The rows of a group lie close to one hidden flat surface of 11 dimensions, which may be shifted away from zero. Surfaces can cross.
Known rows, each followed by its group:
[  1   4 -12  19   2  -5   2  39 -77  45  26  10 -23   6 -14   1  -9  56
  47 -31] => z_204
[-37  22 -10  -6 -44 -19 -28  52 -22  18 -16  20 -13  21  13 -82 -25  26
 -32   7] => z_204
[ 13 -42  -3  -1 -22   6  11 -36   4 -16  33 -42 -12 -21  24  59 -16  -7
  16 -44] => z_157
[  7  -4  15 -15 -55   6 -12 -41  20 -25  62  -4  -7  -8  33  11  23 -30
 -33  41] => z_489
[-23  53 -27 -36 -39  26 -19 -42 -18   0  37 -29   0 -11  -3 -30  11  17
 -25 -21] => z_539
[  3 -13   9  12  12  -3  11   5  18 -15 -57 -28  18  -8  12  21 -12  -8
 -47  -4] => z_539
[-24  23 -17  11 -55   6  42 -30   9 -19   2 -27  21 -28  28 -33 -20  -1
 -12 -28] => z_539
[-40  -8 -18 -50  -6  -7 -20  42 -55  -5  31 -40   7 -16 -11 -10   8  43
 -29 -35] => z_489
[  8 -40  19   8  -7  15 -11 -25   9 -10 -22 -24  -7 -10   2  37  -5 -23
 -18  24] => z_489
[ 19  15 -23  21  26  -3  27  -7  27 -13 -24  -3  11  -3   5  29   1 -22
  24  -9] => z_204
[ -6   2  27  -1 -29 -13   9  -4  11   8  16  11 -21  15  -5 -40   5   1
  10  48] => z_489
[-14   6  17 -14  20   0  33 -19   3  42   1 -42 -17  -7 -41 -11   5  37
  46  68] => z_157
[-23 -10  20  -2 -40  47 -56 -41 -37  37 -37 -13 -27   8 -27 -31 -28  16
 -19  33] => z_489
[-16 -48  25   6 -14  -5   6  28 -42   1  21 -22   0 -26  -3  24  22   7
  -8  55] => z_489
[ -5  24 -40 -14  35  11 -22  13 -22  32   0  16  31   1  19  20 -47  55
  21 -35] => z_157
[ 27  29  19 -14 -35 -37 -25  45 -34   6   7  18 -46  65  14 -29   7  32
 -36  16] => z_539
[  6 -10  -7 -10  20   2 -28  -8  63 -11 -21   7  23  -3  35  20 -22 -24
 -46  -1] => z_157
[  0  14   5 -22  -3  -8  36 -44  63  -5  52 -22  12 -22  23   4   8  -6
  -3  15] => z_489
[-39 -30   5   1 -68 -10 -16  25 -23  21 -48 -60 -45   6   6 -43 -46  23
 -29  19] => z_489
[-25  19 -23  -4 -15  23 -30   3 -32  21   6 -34   3 -24   2   6  13  15
 -40  28] => z_204
[ -4  45 -33  24 -23   6  24  13 -72  22   1 -31 -29   0 -29 -10  24  25
  40   4] => z_489
[ 40  -6  10 -12  70 -30  22  41 -23 -15  11   4   0  20 -27  54  38  12
  20 -31] => z_539
[  5  70 -32  19  12  -2  26 -19  51  28 -67 -34 -18  13 -11 -36 -17   3
   5   1] => z_539
[-14  14  12   4 -52  18 -16 -33  -8  33   2  24 -14  14  10 -55 -45  24
  12  14] => z_489
[ -4  -9  13 -37  83  -3  34  -9  48 -19  17  -2  56 -27 -17  27  28  -3
   4  10] => z_157
[ -1   9   5 -37  40   2  22 -14  -4 -17 -12 -70 -17  -4 -67   6  53  -2
  -2 -22] => z_539
[-11 -18  -5 -49   3  -6 -37  -9  40 -15 -15  -3  10  17  23  -9 -49   5
 -22 -57] => z_204
[ -8 -17  12  26 -28  14   9 -10 -34  -1 -46  10 -15  12 -23 -49 -40   6
  20 -85] => z_204
[ -9  26 -12   8  13  17  -1   0 -17  10 -26 -59   3 -29 -19  28  42  -1
 -51  56] => z_539
[ 14  13 -12 -45  -7   4 -14 -50  29 -27  -1 -28 -31  29 -16 -15  -9 -13
  11 -88] => z_157
[-24  19 -31 -32  39  -5   0  26   9 -13  -9 -39  27 -20 -11   6  21   5
 -36 -14] => z_157
[ 40 -14  -5 -12  17   4 -63  -6   8  21  36  27 -16  20  32  66 -12   4
  -1   4] => z_157
[  8 -16  -8  -6  11 -16 -28  35  -7  26   8 -21 -29   6   9  35  -1  17
  -4  31] => z_157
[ -3 -38  23  -5  25 -39  24  54  -5   3  18 -21 -16  -5 -16  19  35   5
  13  60] => z_157
[ -2  12  -6 -40  20 -29  -4  41 -30   8  21 -26 -37  26 -41 -16  35  27
  24   1] => z_157
[-22 -17   1  -8  15 -13   3  38 -21  22 -34 -30 -35  12 -50 -33   5  14
  34  16] => z_539
[-18  35  -6 -38   9 -43  18  54   1 -28  -4  22  -4  38 -30 -85  23   4
   4 -36] => z_489
[ -7  38 -35  34 -67   8  -9  -3 -14   0 -18  -7 -11   0  34 -10  -5 -19
 -19  50] => z_204
[  5  48 -28  41 -39   8   0   8 -52  47   8  -8 -35   5   1   0  11  23
  25  64] => z_489
[-10  12  -5 -23  17  19 -56   8 -19  23 -17  -1  -1  10 -19   3  10  14
 -26  53] => z_157
[  3  15 -14 -18  38   9   1   3 -33   8  -9 -66 -10 -15 -37  41  39  19
 -17   0] => z_539
[-12 -13 -15  28  15   3 -26  54 -27  -3 -30  71  30   5  -3 -10  -5 -19
  19  21] => z_539
[-22  31  -4   7 -73  10 -16  -6 -25  11  17  -6 -23   0   8 -50  13  -2
 -26  58] => z_204
[-11 -51  30  13 -36 -33  28  44 -36  -3   3  -7 -21   6  10 -13 -18  21
  18   9] => z_539
[ -6 -43  -4   7 -23  23 -18 -38  13  10 -30 -44  -2 -20  28  42 -54   0
 -11  -8] => z_204
[ 12   3 -13  43  -8 -15  23  48 -54   3  11  46   2   8  10   2  -7  13
  44 -23] => z_204
[ 44  -4  -2  16 -34   0  -8 -21 -29  -7  34  20 -42  32   8  44  10 -15
  57  20] => z_204
[ 43  29 -25  67  13   1  21  12 -24  10 -42  35 -17  23  -7  27   1 -18
  57  -1] => z_204
[ 25  27 -60  -6   1 -13 -17  27 -25 -18   9  18   1  27  32  41 -19   5
  32 -58] => z_204
[ 64  13  27   7   3   8   8 -45 -23 -10  39  20 -35  34 -19  45  40 -10
  39  -8] => z_539
[  3  14 -10   7 -72   9 -52 -12 -20  12 -33   9 -47  44  15 -38 -39  -1
 -10  -6] => z_489
[-16 -56  20  35  -5  33   5 -46  36  18 -12  -3  26 -51  18  33 -31 -22
   8  67] => z_539
[  8  25  -7  -2  44   7  30 -24  40 -11   5  -2  36 -22  -3  19  27 -16
  -2   6] => z_489
[ 17  27 -19  20  -2 -24  30  34 -19 -21  14  55  13  22   8 -10   8  -5
  46 -20] => z_157
[ 14  49 -15   3   3  10  16  -7 -46  -6  51  38  16   4 -15   7  45   6
  46  26] => z_157
[  2  15 -24   7  20   2 -43  33   0  31   8  33  26  -6  41  32 -13  19
 -29  47] => z_204

New rows. What belongs after each?
[  0 -51  11  24 -35  -4 -12   9  11 -36 -64   0  -2   9  23  13 -26 -47
 -22  18] => z_204
[-27  33  -6 -26 -52 -22  32  15 -22 -18  35 -23 -22   7 -14 -71  27   9
   4  -7] => z_489
[-30 -49   3   0  33  15  -3   7   6  11  -6   3  27 -35 -19  14  -7  -6
  25  28] => z_539
[  7  40 -28   0  39  45   3 -64   8  -2 -70 -45   6  -6 -51  21   9 -17
  11 -19] => z_157
[ -9  11  -6  18  62  11  29  -2  33  23 -26   4  51 -35   1  19  -6   9
  -3  30] => z_489
[ 40  -3  29 -31  -2   8 -65 -13 -38   5  33  41 -39  54 -18  17  19  10
   1   1] => z_539
[-27  16 -33 -25  -2 -19  -3  48 -24 -15  21   9  28  -5  21 -21 -12  26
 -14 -58] => z_204
[ -5  35 -40  30 -42 -21  52  11   1 -16 -21 -21 -11   1  19 -28 -16 -10
  26 -36] => z_157
[-10  22 -18 -12  43  18  -8  -3  -7   7   8   9   6  -7 -54  -8  46 -14
  38  26] => z_539
[ -8  47 -16  22  20  17  20  -2 -16  23  15  40  44 -19   1 -13   7  21
  17  19] => z_489
[  2  25 -22  20   3  30  -4 -37 -10  50  17 -20 -16 -19 -15  24   7  13
  38  56] => z_539
[ 29  87 -27  -3  -4  -4   1 -18  11  28   1 -19 -19  24  18   0   6  31
 -30   4] => z_539
[ 13   9  37 -15 -25   3  23 -52  28 -41  19  -2   1   6  -4 -19  33 -34
 -26   6] => z_539
[-14   0   0   4  -9 -24  25  34  19 -34 -43 -74 -23 -13 -26  -7  62 -46
 -48  67] => z_489
[ -2 -18   9  -1  37 -12  16   5  51  -5 -26  27  27   2   6  -9 -26  -8
  13 -10] => z_539
[-15  13 -12 -18  -4 -27  -1  21  27  23 -28 -41 -31  19   2 -32 -25  21
  -8   1] => z_489
[  4  11  -1  16  35 -22  24  52  -1  -7 -18 -11  30 -16  19  32  25   6
 -47  35] => z_539
[ 21   2  28  15 -17  32 -14 -70  32  -2 -22  24  -8  12  -8  -6  -3 -37
   1  37] => z_489
[-14 -26  22 -11 -29  13   8 -46  27 -17  32  33  16  -9   8 -33 -22 -19
  28 -12] => z_539
[   0    5    9  -10   31  -19  -14   59   -2  -39  -29    1   51   -6
   28   27   32   -7 -115   14] => z_539
[ 23  34  -7   5 -15  -4  11 -10  12 -60 -14  39   5  30  -7 -27  28 -54
   2 -38] => z_489
[-34 -25  24 -35 -31  -9 -28  22 -23  14  44  18   4   0  14 -38 -20  38
 -20  17] => z_489
[ 28   8 -24  -6  12  29 -57 -15 -41  -7 -12   4 -10  20 -10  50   6  -6
  -6 -40] => z_489
[  7   0  14  55 -42   9  -7   6 -14 -15 -31  59   6  10   9 -20  11 -47
  -6  69] => z_539
[ 20 -72   8  35  34  -7   6  30 -35  17 -61 -23 -14   3   0  73 -53  25
  36 -41] => z_539
[-22  -2 -12  -3 -21 -30  -3  54   2  12 -20 -53 -27  -3  13 -10   3  10
 -39  55] => z_489
[-18 -25   4 -54  11 -10 -30  27 -28 -11  57   8  20  -2   8  12   8  28
 -17 -16] => z_157
[-16 -12   6  29  -4 -10  30  11  23  20  -9  15   3 -11   4 -24 -15  -4
  34  54] => z_539
[ -7 -40  22 -13  48 -18 -12  50  -1 -20 -39  24  13  14 -33  -8  13 -15
  -4   3] => z_539
[ 17   5  20  15  15  12  50 -60  43 -16 -12  18  15  -2 -15  -9   0 -28
  39 -15] => z_489
[ 13  36  17  18 -60 -21  12  -3  10  13 -25  -7 -49  39   9 -51  -7   4
 -14  42] => z_539
[ -6   9 -19  30 -31  -5  19  13  -2  -4 -13 -33  -8 -19  17  11  12 -19
 -15  39] => z_157
[ 13  37 -38 -34  27 -21 -45  37  12   2 -24  -4 -24  43  -5   4   8   2
  -5  10] => z_204
[-35  11  -3   0   9  27  -9  14 -31 -11   9  27  75 -44  11  12  29   2
 -45  77] => z_157
[ 14 -35  22  -1 -11 -15  21  -2   0 -26   4 -60 -41  -6 -24  40  52 -35
  -1  45] => z_489
[ 11 -17  43  -2  17 -32  34  13  53 -25 -16  24  -4  22 -16 -34  21 -35
   8  37] => z_489
[ 11  22   1  44  -4 -16  37  31   7 -26 -43  13  28  -6  27   3  13 -23
 -37  27] => z_539
[ 19  -1  -6   4  41 -14  -1  20  10  19  13  47  21  12  22  23 -25  25
  31 -15] => z_489
[  0 -31 -21 -21   2 -24 -40  68 -32 -34 -18  23  11  24  22  20 -17  -2
 -17 -32] => z_204
[ 37  -1  28  24  25 -36  25  54 -11  -7   1  18   2  16  15  41  36   4
 -25  51] => z_539
[-46  39 -21 -28   9   0  13  -4  39   4  25  18  24 -16 -25 -78  18  -7
  23  24] => z_539
[ 10  32  13 -38  -3   4  -9 -32   7 -12  27 -24  -9  10 -10  -3  35   4
 -42   3] => z_539
[  2  -9 -12 -29  61  -1 -57  41  -4  16 -39  22  11  27 -10  15 -24  22
 -15 -29] => z_539
[-50  27 -40 -34  17  29 -31  -7 -14  27  -4 -30   1 -21 -50 -39  11  12
  19   5] => z_539
[ -3 -32  29  36 -11  -5  36  -9  42 -16 -34  23  13 -10   9 -16 -15 -36
  14  37] => z_539
[ 33  13  12  10  41   7  17 -40  41  -2 -35  11 -19  26 -39   1  14 -29
  42   2] => z_539
[-18  10  27  -8  13 -29  52   6  61   5 -10 -40  -2 -14 -12 -37  27  -6
 -22  70] => z_539
[-37  31 -38  14  21   0  22  13  42  38 -30 -23  30 -35  17 -20 -25  17
  -8  37] => z_539
[  6  36 -25  -6 -13 -54   6  69  24 -34  21  21  -2  21  39 -18  32 -22
 -29  26] => z_489
[ 48  20  14  29  38 -18  10   9  22  31   5  41 -13  29   6  31  13   4
  28  62] => z_539
[ 27  39 -39 -20  22  18 -50 -11 -10  -2   6 -10 -18  16 -11  39  27 -11
 -16 -22] => z_157
[-33  14 -32 -11 -51 -11  -7  29 -28 -13  14 -23   3  -9  28 -26 -12  15
 -28 -23] => z_157
[-16  16 -16 -33  68  -4  34  16  -2  -6  14  -7  52 -23 -23  15  20  25
  21 -13] => z_157
[  6  33   9   3 -55 -34  28  33 -58   7  18 -37 -63  32 -19 -39  35  28
   6  24] => z_539
[ 22  19 -18 -46  47 -21 -63  45   1  14  33   0 -19  28   3  41  33  15
 -30  29] => z_489
[  4   2   7 -23  47  21 -31  11 -43 -13  -4  16  13   8 -55  13  50  -5
  -9  -1] => z_489
[ -8   6  -2 -13 -19 -17 -30  44 -29 -10 -33   8 -12  33   2 -34 -16  14
 -34 -26] => z_539
[-15 -21  27 -24  -6  18 -35  -2 -33 -30  -2  53  38  11 -12 -19   4  -6
 -15  18] => z_157
[-13  62 -43  37  -3  -1  46  15   8 -15 -65 -44  31 -24  17  -5   4  -6
 -50  -7] => z_539
[  3  34 -19  -7  37  -4  35  -6   6  34   9 -63 -15 -17 -21  26  20  35
  19  16] => z_539
[-16  -4 -22  -9  58  22 -32  12 -12  56 -36 -10  32 -15   4  43 -44  55
   0  29] => z_157
